The rows of a group lie close to one hidden flat surface of 13 dimensions, which passes through zero. Surfaces can cross.
Known rows, each followed by its group:
-16 -5 -16 -46 -12 47 -38 1 -33 22 25 -10 3 1 9 -45 29 29 51 16
Q386
11 -32 8 -1 13 11 -9 -14 0 -8 -25 16 38 -12 18 20 15 -11 36 -32
Q386
7 -11 -15 -20 70 12 17 -42 -9 7 -30 -44 -19 9 -15 -25 -1 24 -29 14
Q928
4 -24 25 -38 20 7 -33 -15 -44 36 8 13 56 -16 17 -10 31 -10 10 5
Q386
-16 -19 -31 4 -5 32 -19 -28 23 -2 -10 52 4 15 18 14 -1 2 13 3
Q649
48 31 31 2 26 -2 -6 -45 9 -29 9 43 112 -31 33 32 -9 2 -3 -76
Q690
-10 -4 -31 23 6 -4 38 -14 -16 -6 -2 -18 -32 19 12 16 -52 -38 16 -8
Q649
12 -10 -6 -2 -10 1 42 -12 -46 9 -2 5 -7 11 6 15 24 -70 8 11
Q386
34 16 1 -25 -7 28 -23 -23 -15 -26 -2 -58 -14 8 -14 -3 -15 24 -7 17
Q928
-7 31 20 12 24 -11 39 -22 22 -73 13 -8 31 7 40 40 -36 -17 -26 -18
Q928
-3 -22 -14 -12 7 31 1 -31 2 -26 -19 -4 -12 19 3 6 28 6 -9 20
Q386
4 3 -42 23 -17 16 21 -6 -8 12 41 -16 -17 -1 9 -18 -24 2 10 20
Q690
-9 8 47 17 14 -2 -17 38 0 28 9 19 -13 10 10 -39 22 -14 -19 -10
Q386
-3 -19 -25 11 8 -14 18 -26 -39 9 27 16 21 -26 -3 -4 -68 13 6 -17
Q928
13 -8 3 -33 -3 4 -19 22 6 -21 -19 -7 3 -4 -10 -19 16 35 -6 -25
Q386
4 -2 -9 -18 48 -10 5 -41 -6 22 -8 -10 35 10 12 2 24 -11 -43 6
Q690
53 1 2 -20 -9 16 7 20 -2 4 -9 20 -11 -21 -14 -13 7 -8 -20 10
Q649
53 -24 19 -3 -4 5 5 2 -13 -31 6 -11 52 -23 15 -2 49 1 -26 -36
Q386
66 42 -12 -17 34 22 7 -31 32 43 -24 14 20 -28 -32 -20 29 24 -11 9
Q928
-31 29 38 -26 -18 4 -63 40 -2 29 46 -28 29 -7 21 -26 7 23 40 16
Q649
37 -5 -14 -25 -38 -17 42 20 -41 -35 -18 5 27 -18 -11 10 15 -27 43 -68
Q649
0 18 -24 3 -18 -15 21 -9 -6 -19 20 -40 -5 -4 -23 0 -13 32 -11 3
Q386
-17 -27 -41 -19 25 6 16 -58 -11 -20 -22 15 25 24 8 4 38 13 -10 -29
Q690
-12 -12 -12 -2 3 -3 -1 4 -14 18 14 -3 21 -3 14 -15 20 -4 21 -15
Q649
17 7 44 14 13 4 11 -20 -32 -29 -6 -5 -18 4 -16 -4 5 -4 -33 -2
Q690
16 31 25 12 -19 -37 10 34 4 -5 5 -1 3 1 6 24 -27 -39 -19 -14
Q928
25 -8 45 -1 6 -15 -21 -6 -25 2 -16 -64 13 -18 -9 38 -33 -26 20 12
Q928
-23 53 -35 29 -9 -13 17 -21 26 5 44 -10 10 22 11 -1 -8 16 -12 -5
Q386
-13 10 51 20 0 5 8 26 6 -28 8 -5 -32 -13 11 21 -61 -24 19 32
Q649
1 -8 3 18 15 15 15 -26 19 -25 -14 12 -33 5 -10 7 -12 9 -39 31
Q649
18 50 14 -2 38 -2 6 -21 -8 26 -8 -48 12 9 12 5 -12 -35 28 -14
Q928
18 -36 -14 1 19 -2 35 14 -19 19 29 10 59 -35 36 -21 30 -20 17 -25
Q649
3 -19 28 29 4 -36 38 -29 -42 -38 8 -48 5 -29 -34 25 -21 14 -16 -2
Q386
25 34 36 -7 35 -26 10 5 15 16 -5 -24 -2 -16 -16 6 -23 -8 -55 35
Q928
58 -5 -16 2 8 25 -21 -40 -2 1 -25 -53 -7 -8 1 37 -77 -16 19 11
Q649
42 -10 13 15 4 -4 -3 -21 -19 -4 -24 -57 -4 -28 -37 17 -44 17 28 -17
Q649
-36 -35 1 2 -14 -26 -5 43 8 -11 0 -13 9 37 50 22 38 -55 -18 -5
Q690
29 23 8 -4 -41 -41 24 3 -33 -10 3 -24 4 -19 -48 22 7 -6 -13 -5
Q690
19 3 16 -11 24 31 -30 -22 -4 13 11 -35 -10 -1 17 2 -45 -7 -17 52
Q386
-17 22 -6 -21 -2 0 -7 42 61 -38 19 -20 16 -5 22 -9 7 41 -11 5
Q928
-13 -64 -1 27 -10 -3 6 -13 -17 -16 -11 60 -15 -10 -10 17 -22 -2 -25 5
Q928
4 8 21 -10 -8 18 -7 -7 -21 -17 -7 15 -12 0 -11 -12 3 8 20 -6
Q690
-20 5 -34 -6 -12 -31 39 7 -10 -28 11 24 8 33 12 -5 32 -11 -49 -38
Q928
-48 -17 -15 27 4 -24 41 -11 -2 -3 -36 32 -31 28 -21 4 43 -13 14 -28
Q386
6 -14 -25 11 -6 -6 6 9 17 16 -19 8 -22 15 -17 -12 36 3 -24 -3
Q649
18 9 -3 -2 -20 16 14 -7 -9 4 -7 60 -10 -9 -21 -8 26 -5 8 -4
Q928
4 26 16 -18 6 21 -36 3 -12 44 15 4 -4 11 8 -29 11 -5 0 24
Q690
19 -8 -3 33 -9 21 -54 -35 5 24 8 -6 18 16 11 2 8 9 -11 -11
Q690
-1 -3 35 24 12 8 -37 20 22 11 -22 62 5 14 20 -14 8 -12 8 -54
Q690
9 8 -5 13 -63 -25 0 20 -6 -11 18 1 11 -3 -15 22 17 -7 -4 -11
Q690
-51 -10 19 46 18 -4 59 3 9 -54 58 -39 -13 6 41 3 4 -6 -37 47
Q649
-4 -33 -33 -3 -23 -13 0 13 -24 -9 10 -24 14 -12 2 -2 -28 16 34 -39
Q928
0 15 15 0 -13 5 1 -47 -45 -30 37 -38 21 -9 1 25 -41 4 8 18
Q690
-38 -15 -20 43 -19 -20 -1 6 -8 30 -1 -35 -47 32 -13 0 0 -14 16 4
Q649
26 1 6 19 -1 22 -55 8 28 37 -11 -52 -20 21 6 -5 11 -6 -8 19
Q386
29 -10 -9 -4 4 3 -3 24 16 26 -34 -30 -31 -11 -28 -15 5 5 11 2
Q690

New rows, each followed by its group:
-42 -14 39 -20 27 20 -30 -21 -7 1 -4 -7 -12 8 9 10 -10 -1 0 61
Q690
12 1 34 18 43 15 -16 26 11 48 3 9 -2 4 38 -24 -9 -44 -7 9
Q690
-60 11 -3 -40 -32 -15 -25 21 15 4 2 22 -16 11 -23 5 22 30 -2 51
Q690
15 0 32 -30 19 10 -21 20 19 -24 -18 -19 33 -10 29 13 -2 -8 23 -20
Q690
2 17 9 -13 -6 -26 -35 -19 -7 38 2 -21 38 1 6 47 -17 -29 1 24
Q386
-14 41 30 -50 39 -4 22 -35 -22 -41 -30 24 -11 -13 -50 -20 -5 58 -9 -12
Q690
-13 14 0 32 20 2 42 -33 5 -24 28 32 -10 4 11 5 -23 -1 -52 23
Q928
-24 -9 -31 10 -2 43 4 -6 47 -38 -9 22 -32 42 20 -17 52 20 -14 1
Q928
-9 26 19 -22 -17 9 -58 52 41 5 -8 -13 9 3 28 12 -29 -8 58 -12
Q649
2 26 17 16 -1 2 35 -8 -31 -18 35 24 -17 -27 -7 -2 -78 -1 3 17
Q928
8 -12 -27 0 22 16 -2 -22 -15 45 -6 -8 21 -1 18 -10 -4 -18 51 -21
Q386
22 -12 -42 32 -27 -4 -3 4 29 18 -5 -14 -1 19 45 64 -55 -78 16 6
Q649
48 -16 17 5 1 5 -12 22 32 20 -16 8 24 -15 12 7 48 -25 -13 0
Q690
10 -16 12 15 21 -7 28 38 25 -2 18 -13 18 -26 9 -32 47 20 -23 -2
Q649
0 18 -56 -4 -26 -25 39 14 19 13 23 40 10 -15 -11 3 -14 8 -16 4
Q386
28 -17 47 44 6 -22 -14 11 32 1 -17 -3 -2 -2 -3 28 17 -26 -73 17
Q386
-27 11 26 35 -35 -23 30 33 -23 -11 71 4 15 -30 17 0 -22 -13 20 13
Q649
2 -4 -11 19 -37 -15 -8 27 -4 5 14 -8 5 -1 8 9 -20 -17 28 -26
Q928
5 10 -2 1 22 -48 51 -13 -38 34 14 -24 26 -19 -2 29 -35 -53 -8 14
Q690
30 -47 22 -1 19 -7 36 -4 -14 -13 -28 15 2 -67 -43 12 -24 21 11 12
Q928
9 14 16 29 -6 -10 -4 -19 -20 -17 25 -27 1 13 2 4 -18 -2 -37 -10
Q690
25 6 26 28 16 12 8 -20 -22 -13 0 -8 -4 -12 -4 0 -42 -2 11 -23
Q690
-7 14 25 32 -39 8 -14 9 -16 14 20 -61 -30 31 5 5 45 -40 19 33
Q928
-40 18 33 11 27 -11 -3 11 15 6 8 2 -18 9 9 -5 -26 -1 -4 19
Q649
-32 -27 -39 9 -3 35 -3 -23 -36 32 16 9 -46 31 12 -24 -13 -16 28 31
Q649
-15 2 -31 -25 -12 0 3 1 -27 -13 55 -37 -20 0 -18 -42 -22 63 -59 41
Q928
29 -27 69 11 3 -23 23 -3 -45 -25 -21 4 20 -5 10 47 31 -80 -35 1
Q386
20 -12 -46 -21 -25 13 -8 -9 -27 -2 -7 -8 -15 15 -19 -25 8 23 -4 -24
Q928
-24 -16 4 1 -14 -20 -14 18 13 20 -17 33 -2 -3 -17 6 24 3 2 4
Q386
-14 -6 34 -22 0 -3 4 -12 -37 -34 -11 12 -3 2 -2 18 -16 -12 -2 2
Q928
37 7 -40 1 -24 14 40 16 36 -16 10 4 25 -44 -15 -15 35 41 37 -26
Q928
5 57 24 -7 -35 -33 -15 7 -31 -2 50 -53 10 3 -14 3 -24 8 -36 19
Q690
23 6 71 -4 8 -7 -58 -18 -3 -4 -44 -17 -7 3 -43 12 16 21 -29 2
Q690
7 9 35 -1 -33 18 7 29 -49 -12 22 -15 -15 9 14 -14 28 -48 37 -5
Q386
32 13 10 -28 -34 -15 -46 10 -9 2 -20 27 24 6 -4 28 -27 -19 -10 -34
Q928
-9 21 19 24 -28 2 -49 -35 -33 18 47 9 38 16 25 18 -18 -18 0 -3
Q690
19 -9 7 36 -6 2 23 -5 -6 -15 -5 -37 -16 -4 -3 17 -6 -23 17 0
Q928
29 14 -57 30 -12 4 11 -26 23 -28 37 -27 16 9 18 8 -46 25 -38 -23
Q928
6 3 -26 40 -27 36 -19 -32 39 -8 15 29 8 28 27 14 37 -2 -9 2
Q928
-5 19 17 -13 8 -12 -14 18 10 18 -7 -16 -16 -22 -24 0 -47 18 23 20
Q690
30 36 9 -47 -16 -1 8 65 4 -11 4 -8 1 -9 1 -30 21 -1 -1 -15
Q649
-16 11 -24 7 -1 17 55 -11 5 -29 25 42 -5 -8 1 -22 24 21 0 1
Q928
7 -16 -14 32 11 17 -14 11 62 16 -31 19 -33 -8 3 21 -52 -1 20 15
Q386
-2 15 -12 12 -29 3 -24 -20 -27 14 50 -48 9 -13 -21 -22 -12 53 13 11
Q649
-43 8 -31 31 9 -20 20 -24 2 12 27 -8 2 33 32 20 -23 -29 -8 5
Q649
-19 -2 26 4 0 -26 15 -11 -43 -3 -14 -22 -10 17 -14 14 22 -32 3 -4
Q386
-51 26 -14 33 -12 4 -33 -7 9 44 10 -41 -25 51 -3 -35 58 15 36 -13
Q386
21 -35 3 38 -2 13 -13 18 35 29 -31 19 -17 -9 5 18 -3 -32 23 6
Q386
18 24 16 -7 11 22 -32 -52 -9 -12 -5 0 21 15 18 27 -39 -13 2 -9
Q928
-43 -17 12 10 26 1 -4 -35 -43 -2 -24 -1 -40 23 -15 -1 -47 -3 31 -9
Q690
